The first 4 rows are patterns. Each new row is the sum of 2 different patterns, raised or lowered, with some noise. Before adding, each is slid sideways (what falls off one end comes back at the other) and multiplied by a number that may be negative. Names go in the order of the patterns.
Some rows, each with the names of its patterns after it:
[94 114 27 104 29 214 -40 60 19 321 -16 22 -35 -22 -46 396 -99 99 210 32 331 -236 -27 -40 -98 75 26 -9 130 141 -224 54 -56]	Z342
[-21 18 -113 6 222 -177 -80 -41 -72 76 17 0 -303 4 -146 -97 -153 74 -314 61 269 163 -16 -42 -70 158 -7 49 53 -59 -5 213 -1]	Z34
[49 25 -60 309 166 139 -255 166 -25 -11 107 -90 -108 11 -108 94 46 -66 20 -68 3 -54 67 -88 28 243 14 70 1 11 296 -313 265]	Z956
[-265 -245 -35 18 -14 68 -69 36 -163 35 53 99 160 -34 40 33 -188 8 58 125 215 -227 -80 -84 55 -45 -197 -55 44 325 -88 -34 179]	Z888

New rows, each followed by the names of its patterns:
[-128 171 -133 192 -48 -336 -250 -22 -90 66 -161 -96 -91 -139 -6 -83 -185 -106 -26 74 50 -20 -233 93 189 -207 158 -85 -59 -91 381 49 153]	Z34 Z956
[46 -425 -267 -98 -295 -212 -301 -412 63 -55 -305 -230 -224 1 -96 -241 -413 -127 -51 -409 38 -1 40 -245 -202 -309 -183 -290 190 -323 -197 -153 -336]	Z342 Z888
[-223 -146 -68 -126 -329 -157 -293 41 -325 -27 -159 -47 55 -23 -474 -247 -119 -263 -252 -208 287 -50 -75 -1 -214 -84 -117 -110 -248 58 -215 -161 -168]	Z342 Z888
[-122 -334 -382 -625 -413 -456 -488 -379 -330 -690 -386 -247 -196 -414 -428 -296 -239 -416 -406 -476 -258 -315 -123 -412 -358 -221 -436 -401 -400 -465 -417 -535 -242]	Z34 Z888
[9 45 -59 -120 -17 211 -2 54 -101 -47 -72 117 -129 59 179 110 36 -281 -130 -53 -161 -133 -69 -40 246 -8 -246 99 -267 -148 12 -26 11]	Z342 Z888
[-189 -122 -244 -268 -148 -599 -41 -227 -415 -193 -515 1 -211 -98 -193 -217 -3 -171 -235 -311 4 19 -401 -44 -239 -194 -331 43 -228 -51 -448 -63 -478]	Z342 Z956
[-59 -308 -253 -243 -169 -46 -336 -158 -499 -136 -259 -275 -260 -114 -332 -175 78 -52 1 -253 -238 -85 -220 -184 121 -324 -141 135 -179 2 -350 -326 -213]	Z342 Z34
[-155 -329 -340 -350 -40 -353 -258 -41 -314 -80 -565 -437 -324 -423 -271 -174 -316 -247 -280 -627 -139 -309 -184 -258 -277 -110 -257 -167 -544 -212 -282 -161 -171]	Z342 Z888
[-86 -37 123 290 106 -83 192 -229 75 -70 11 -66 17 -114 385 -251 110 227 102 435 -273 -16 -27 -277 70 51 73 288 -89 -292 -29 -27 33]	Z342 Z888
[-23 -149 -99 -126 -212 -77 -312 40 -78 -115 -337 -80 -69 -57 10 -63 -412 179 -129 -210 -75 -354 356 -204 148 76 -110 -114 143 -83 -106 7 1]	Z342 Z956
[-123 -265 -122 -27 -311 -10 -402 -280 -190 -278 -348 -201 -205 -154 -31 -360 -370 -109 -82 -104 -142 -211 -217 -83 1 -174 -83 51 -101 -269 29 -282 -462]	Z342 Z34
[-115 -145 -485 -99 -183 -380 -151 -272 70 -68 -99 -49 -13 -365 33 -219 -251 10 6 10 -136 -398 -59 -250 -170 -257 -162 -265 -153 -482 -77 -135 -147]	Z342 Z956
[279 431 306 207 239 333 226 232 263 433 353 264 215 -42 503 298 325 180 402 283 399 446 152 374 320 136 633 516 379 344 298 260 512]	Z34 Z888
[-83 -79 -187 -59 59 30 12 -475 244 -304 -108 -144 146 -495 -31 181 354 -98 -9 -43 109 82 143 61 41 -49 200 61 -12 77 -85 66 196]	Z34 Z956
[-19 14 63 134 -151 65 -93 99 49 -143 62 -37 128 -41 -151 206 45 -61 -11 6 -220 -143 173 83 -44 154 24 156 -107 47 -41 -6 -13]	Z342 Z956
[18 -223 71 24 -168 40 18 213 122 69 114 231 -240 263 -7 -27 136 253 211 93 -241 152 -54 17 -21 -4 -85 38 -259 120 66 7 70]	Z342 Z956
[161 -122 29 138 -169 139 -326 121 55 -4 -85 -21 94 -43 -329 -26 -2 -296 97 83 -6 -40 -158 -14 124 -104 16 -57 -88 -95 183 -109 -39]	Z34 Z956
[-237 -32 -455 -282 -554 -58 -424 -269 -274 -91 -404 -591 -324 -72 -325 -135 -217 -260 -143 31 -295 -101 -314 -21 -211 -240 -218 -271 -239 30 -256 -184 -291]	Z342 Z956
[-433 -338 -328 -383 -187 -375 -471 -88 -264 -242 -188 -298 -237 -412 -5 -220 -201 -407 -49 -142 99 -528 -24 -239 -164 -271 -90 -449 -535 -535 -211 -219 -283]	Z34 Z956
[81 63 -77 -265 -105 -61 -76 80 -343 229 -367 -209 -38 -10 -367 -55 -182 153 -292 -184 146 -79 116 29 -16 210 -85 -125 -216 10 54 -166 219]	Z956 Z888
[-574 -182 -541 -456 -288 -580 32 -247 -417 -33 -270 -260 -202 -448 -400 -71 -62 -217 -222 -284 -160 -432 -34 -508 -448 -462 -278 -527 -194 -415 -240 -280 -270]	Z342 Z34
[-95 87 66 -62 -45 -34 -162 202 58 2 59 -34 53 -235 114 -275 -224 -57 -117 -8 36 30 -513 -27 -247 -91 -127 8 -287 5 337 51 -45]	Z342 Z34
[9 76 494 306 196 332 293 231 189 -178 148 441 6 477 321 133 170 117 128 70 210 282 152 -137 137 50 270 203 221 -19 301 63 -88]	Z342 Z888
[-202 -461 -150 -251 -67 -224 -229 -519 -277 -242 -365 -247 -269 -71 -240 -278 -316 -82 -156 -144 -329 -260 74 -205 -213 -529 -214 -204 -414 -30 -148 -149 -257]	Z342 Z888
[10 292 93 -221 41 121 59 247 78 154 -254 155 51 128 130 160 -96 218 187 268 163 204 247 73 50 100 217 48 -41 262 163 380 64]	Z34 Z888
[29 -240 -53 5 -30 32 -75 -137 -67 -60 -159 -216 -146 -41 66 -85 -102 76 -448 -223 -85 -3 -43 29 -340 47 -219 -157 -30 -183 222 -55 6]	Z342 Z888
[-62 119 -155 161 173 190 -78 55 60 252 184 64 125 43 -102 209 109 157 268 -200 -5 132 -14 -30 -140 -28 148 340 -14 -165 210 -258 -217]	Z34 Z888
[120 356 -168 -72 51 290 14 185 19 414 -100 119 92 145 184 408 8 199 78 98 435 -40 253 -200 -103 58 150 21 -6 148 -103 446 -70]	Z342 Z888
[-61 -349 -110 -129 -11 28 -287 -268 -176 116 -156 -242 -181 -78 402 -464 50 79 -349 -409 84 19 -31 -263 -54 -115 -290 -12 -157 -124 23 -249 -15]	Z956 Z888
[-459 -119 -195 -23 -418 -290 -76 -340 -111 -96 -306 -155 -108 -280 -200 -237 -303 -233 27 -468 -247 -307 -518 -176 -291 -248 -546 -491 -118 -574 -437 -199 -511]	Z34 Z956
[175 95 65 45 272 57 131 52 41 276 279 14 36 71 259 -65 309 140 -113 62 216 144 84 -29 -18 140 303 311 26 -5 51 149 163]	Z34 Z956
[398 -112 86 4 -12 288 115 52 225 142 -134 285 -89 120 158 55 229 121 283 -160 137 -8 329 -45 144 -171 102 225 576 -28 139 231 220]	Z342 Z34
[164 340 193 522 -9 76 148 152 469 188 186 430 178 -113 232 184 282 343 194 326 145 410 209 320 322 459 221 244 69 202 203 607 263]	Z342 Z888
